Each new row is followed by what is left after taking away its nearest point in the smallest flat space through zero that holds the last named rows.

z103:
[[-34 -40 -26  30 -22  -4   0   3 -31  38  22  -3 -13  -3  -1  -7 -63  -6
   -4]
 [-15  51 -14 -29 -18 -19  57 -19  28 -16   6  27 -39 -23  21  -4 -82 -55
  -22]
 [  3  21 -26  10 -34  44 -43  -2   1 -20 -12   5  13  27   5  19 -28  -4
  -12]
 [ -7  -7  13  15 -43  14  21  -7  29  23  -5 -17 -22 -11  18  23 -14  40
    3]
 [-12 -16   0 -17   0 -40 -55 -26  28  13 -21 -83  33 -15 -23 -18  57 -11
    0]]
New rows:
[-28   4   9 -18 -10 -28  15   1  -9 -52  -4  -4  24  -3  24 -43  29   3
 -13] => [-33  -7   4  -1 -28 -11  13   6 -16 -42   0   0  19   3  29 -33  11  18
 -12]
[ -8   1 -12 -13  16  26   0 -59  25 -24  -3   3  -2   9  -5 -11   0  13
   7] => [-13 -15 -12  -5  22  22   5 -53  11 -13   5   6  -4   8  -7 -15  -4  17
  10]
[ 21  30  15  51 -21 -43 -36 -21   0 -16 -72 -10  13 -10 -19  -1 -10  15
  24] => [ 20  23  17  54  -6 -48 -11 -11 -17 -12 -59  14   2 -13 -17  -7 -24  12
  27]

z276:
[[ 35 -23 -14 -14 -44 -38  36 -26  18 -18  41  26 -21  21 -56 -10 -36 -10
   35]
 [-27  -8  42  -8  31  -6 -38  31  13 -15 -23  -5 -28  39 -21  17  -7  23
   -7]
 [ 25   5  27  33 -46 -13  18 -12 -22 -44 -18 -34 -31   1  43  -2   1   7
   39]
 [ 44 -15  18 -18 -56  15  -6  52  11  40   3 -41  31   6  27 -32 -30   9
   -7]
 [ 20 -21  -2 -11  26  -5 -10  -7  -6  -6  23 -18 -18  44   9 -53 -14  24
  -28]]
New rows:
[ 41 -73  30 -40  13  -7  35  58  27 -23 -21  38  27   3  15  -7  13 -49
   5] => [ 31 -64  22 -26  34  -6  37  36  12 -38 -25  39  18  -3  31  -8  30 -49
   2]
[  8  16  45 -26  20 -13  16  -3  33 -38   0  -8  -9  21  11 -30  16  22
  38] => [  3  23  26 -31  20   0  20  -1  36 -13   4   3  19  -4  10 -24  23   9
  29]
[-67 -49 -25 -11 -13  12 -35  25 -17 -23   3  18 -22  50 -70 -11  -2 -20
 -22] => [-48 -35 -32  10 -45  25 -17  17 -37 -20  -5  -5  -5  18 -20 -19  11 -28
 -12]
[ -7  74  34  42  18  -5 -10  63  -2 -28 -60 -12  11 -21  44  12  12 -24
 -12] => [ 19  50   0  18  17 -26  12  36  11 -23  -9  14   7   2  -1 -22 -14 -29
 -17]
[-36  61  19  45 -22  60 -24   4 -11  -8 -51  25  -8  27 -74 -25 -33 -25
  24] => [-15  57   0  44 -21  66 -15  -9 -22   0 -33  14   1  27 -51 -59 -33 -23
   9]
[-30   1  12  20  49 -41 -27 -23  -8  24  -7  51  -5   4 -39   5  16 -25
  -8] => [  6  -3  23  25   2 -36 -18  -7 -15  31  -8  17   4   1  -2 -17   4 -21
   1]

z773, 5 rows:
[[  1   7  28 -23 -51  30 -50 -26  15   4 -17  40  27  33  23  13  42 -38
  -55]
 [  0  -3 -32   4  24   5 -26  30 -42 -27   7 -39  49  -6 -64  12 -58 -37
    5]
 [ 15   0  40 -15 -33 -16 -44 -15  23   7  17   1  47 -38 -24  -3 -46  15
   -9]
 [-21 -29 -28  41 -33  61   4  10 -41 -19  20  34  -1 -22  10 -16 -19 -19
  -31]
 [ 32 -25  -3   4  16   9 -14 -30   4  76  -8  65  56 -10 -19 -63 -36 -36
   -6]]
New rows:
[-26  13  12  36  18  13  19 -29 -65 -17 -39  39 -15  53  53 -47  21   8
 -15] => [-17  23  35  19  14 -18  -8 -26 -52 -28 -27   5  14  28  20 -33 -18  26
  -3]
[ 19  17 -14  55 -32   9  -1  84  13  17  -9   2   7 -21 -44 -10  38 -16
  32] => [ 22  22   0  46 -40   3  -7  76  27  22 -12   6   7 -19 -36  -7  48 -10
  29]
[ 19  19  36   7   3 -72 -13 -17  40  14   4  11 -25  21   2 -11 -19  19
 -28] => [  4   8   3  28   5 -40  -7   1   3  -8   8  11 -27  26  -4  -8 -25  -6
 -39]
[  6  66  44 -18  33 -12 -18  52  22 -26  -1   4  17 -26  16  30  20  14
 -20] => [  6  48  21   4  44   9  -1  52   4  -9   1  30  16 -33  18   2   9   1
 -20]
[  6  28   8 -18   0 -18 -19  30  32 -37   4   7 -19  82  46  55 -18 -14
 -61] => [ 15   7  -4   5  18 -21   4  29  26  -8  19  24 -14  45  34  15 -62   1
 -40]
[  8  58 -40 -11 -38   6 -25  78  37 -18  35  33 -15  18  27 -35 -39  -4
  46] => [ 12  61 -39 -18 -32   3 -28  74  41 -10  27  36 -12  29  27 -35 -30 -11
  45]

z170:
[[-24  22 -42   4  67  24   4   3 -39  48 -18 -27   6 -44  -7   9  -4  15
  -42]
 [ 49 -26  38   3 -12 -29  33  12   9   9  26 -28 -16  44 -10  30 -32 -45
   -8]
 [  5  44   6 -32  14 -13  -8  42 -15 -26 -10  -1  17 -29 -33   6  33  21
   43]
 [  6  -9 -13   8 -18   2   8  57 -10 -27   7 -42 -64   0  -4   0 -40 -28
   -6]
 [ -9  -8  25 -39   1  33  42 -59  40  37   5 -29 -19  -4   7 -62  31  11
    2]]
New rows:
[-31 -45 -42  25   5  32  14  23 -12  34 -18  38 -31 -30  25   8 -46 -10
  -2] => [ -5 -30  -2  -7   2  12  28  21   3  29 -11  41  -7 -22   3  10 -15  -6
  35]
[  4 -43  46 -25  23 -42   0  17  27 -18  19 -21  38 -12 -42  -8  -1  34
  13] => [-19 -55  17  -2  21 -25 -13  12  20 -16  13 -18  22 -18 -23 -15 -20  34
 -11]
[ -1   7 -12 -19  -6  12 -43  32  40 -13  35 -24  41 -13 -29  17 -24 -23
  38] => [-11  -4 -18 -13   0  26 -37   5  45   9  35 -26  39 -12 -16   6 -27 -22
  18]
[-49 -39 -14  -4  41  11 -24   9  33   2  18  48 -15 -50 -22  47  42  10
  13] => [-32 -54   3  -6  30   5  -5  11  43   5  30  29 -34 -32 -23  48  28 -10
  10]
[-11 -15  27 -45   6 -13 -16   5  35 -46  29  44  48  -9  23 -19 -29 -50
   2] => [-19  -8  11 -47  32   0  -6  13  21 -26  24  19  35 -28  19 -21 -36 -49
 -17]
[-22 -40 -32  24  33 -40  -6  13 -44   7 -27  27 -20  -4  30  28 -46  21
 -40] => [ -9 -29   7 -19  17 -42  17   2 -14  -2 -20  17 -22  -1  15  -3  -9  29
   1]

z894:
[[  1 -48  -2 -12   8 -32  23  26 -26  21   8 -13 -23  39  55  26  -7 -49
   17]
 [-18  30 -22  12 -14 -41 -51  32 -81 -11  15 -36 -30  26 -30 -10  24 -37
  -85]
 [-26   4 -37  22 -41  30  -1  -5 -20 -22  29  21  45  -5  -2 -36 -41  -3
  -55]
 [  8   0  34 -14  -8 -14 -19  54  10 -29   2  51  45   1  16 -29   2  -1
   14]
 [-11   6  33  35  -9  -3 -20 -42 -15 -20  -6  -6  34  33  15  20  54  51
  -59]]
New rows:
[-49  20  -8  22  46   9 -27  16 -40 -19  23 -42   7  28  -9 -29  24  34
  35] => [-48   6 -13  18  45  19 -10  14 -28 -14  26 -33  13  24   4 -30   6  30
  53]
[ 49 -31  21 -30  35  49 -31   2  44  -7 -44  -3 -23  44  36 -28  16  18
  32] => [ 32 -20 -12 -18  16  56 -39   0  14 -11 -27 -14 -25  44  20 -43  -2   3
 -12]
[  3  -3 -31 -36  33 -23  45   6 -36  14  11  23  -5 -46 -32 -32  35 -15
 -27] => [  3 -16 -15 -29  33 -19  54 -10 -26  12   8  30  12 -35 -10 -21  44   2
 -24]

z292 (5 x 19):
[[ 47   6   8   7   6  26  33  60  21  44 -80 -56  71  37  28 -19 -30   6
  -53]
 [-23  28  -2 -28 -19  78  54  17  33  76   1  24  33  43  51  22 -38 -16
  -78]
 [ 16  -7 -19  12 -29  25  28 -18  -4   6  40   6  25  18  52  27 -20 -10
  -20]
 [ 43 -16  24  14  -6  85 -40  44  34  26   3   6  46  23  24  14 -19 -59
   -5]
 [ 49  42 -40   8 -72  56  17 -53  24  52 -51  79   8  66  58  -1  17 -10
   -9]]
New rows:
[-34  15 -10  15  -2  13  -3  -3  18 -63 -64 -11  35  16   0   3   4  -7
  -6] => [-48  11 -10  12  -3  18  -2 -11  15 -67 -34  -2  28  10   3  15   1 -13
  -6]
[-23   4 -21 -27  -5 -62  -9 -13  13  -2   1  70  -1  40  28 -11 -72  -3
 -28] => [ -4 -12  -7 -16   8 -62 -35   9  14 -16  -4  49  10  31  16 -16 -72 -14
 -13]
[ -9  -6 -18  10 -27  13  14 -33   3   1   2 -48   5  27  -4 -15  26   3
   5] => [-21  -7  -7   3 -17  22   2 -22   9   4   7 -45   0  21 -16 -14  25  -6
   6]

z384:
[[ -4  31 -24 -10  40   8  33   1 -47 -16 -10  14  -7  37 -20 -38  -6  -8
  -21]
 [ -5  68 -48 -32  53  -3 -31 -38   2   8  13  56  49   9 -62 -75 -36  26
  -11]
 [-87  63  -7 -32   6  51  -1 -42 -76  18 103  51  58  19 -50 -77  -8  23
   20]
 [-65 102 -12 -40  63 -16 -17 -50 -60  -4  74 103  54 -22 -31 -46 -30  37
   22]
 [-38  27 -13  -8  83  60  44   6 -44  38  19  77  52  36 -23 -60 -67  66
   -9]]
New rows:
[-49 -42  25 -13 -49 -32 -46 -25 -26   9  24  16 -48  47 -47   2   2  -2
 -16] => [-31 -45  22  -8 -15 -40 -36 -13 -14  12  -5  34 -49  45 -37  11 -21  15
 -24]
[-16   8 -21  27  38 -34   6 -28  -6 -40 -23  40   1  18  37 -23   3  42
  37] => [-15 -17 -18  32  -2 -13  -3 -27   8 -30 -15   5   1  27  29 -29  19  31
  38]
[  0  11   2  32   6  30 -29 -19 -23  19   1  19  13 -38  31  19 -30  32
  -1] => [ 13  14 -13  29  -6  27 -26 -20 -30   4 -12  -8  -4 -19  17   5 -11   5
 -14]
[ 32 -26  34 -30  48 -34  45 -11  44  27 -14  18  -7  28  34  15  -4 -46
 -22] => [  8 -16  34 -39  23 -20  29 -29  34  33  24  14   9  28  16  -5   7 -49
 -12]

z104 (5 x 19):
[[ 13  14  53 -44 -61 -12  -5 -50  17  26 -39 -22 -19 -54   7  -3 -27 -12
   32]
 [ -4 -42  15  -1  -5  33  12 -26 -26 -15   5   5   7  29  12  44  24  19
   -9]
 [ -3  65  48  -1  -2  31   3 -47  14 -33  -5  33  79  20  33  12 -23   2
    2]
 [-42 -40  19 -36  36  65  49 -15 -31  47  14  57  10  13 -32  16 -19  -6
   46]
 [ 14  27 -31  34 -16   2  16  14 -14 -49  43  22 -11 -21   4  61 -10  25
   40]]
New rows:
[-42  28  29   6 -39  32  -4  28  27  15 -40  -4  -2 -21 -42 -50 -24 -41
 -29] => [-36   7  13  27 -45  44   4  29   5 -17 -17   0  -9  -8 -34  -2  -5 -18
 -29]
[-32   3  42 -22 -40   0 -49 -23 -16 -20  31  -1  50  -8  47   7 -25 -26
   8] => [-37 -22   6 -13 -20 -11 -46  14 -24  -6  44  -4  21  -8  26  -4 -16 -28
   7]
[  7 -49  19  33   8  30   5  11  13  24 -45 -17  33  -3 -32  28  30  37
 -31] => [ 12  -9  11  38   3  17   6  21  26  20 -38  -7  33 -30 -37  22   6  32
  -6]
[-16   0 -36 -49  -5 -33  43  31 -40 -45 -24  33  -4 -36 -21 -15  12   4
 -22] => [-15   3 -18 -54 -11 -27  39  13 -37 -49 -34  31  12 -28 -10 -14  14   5
 -31]
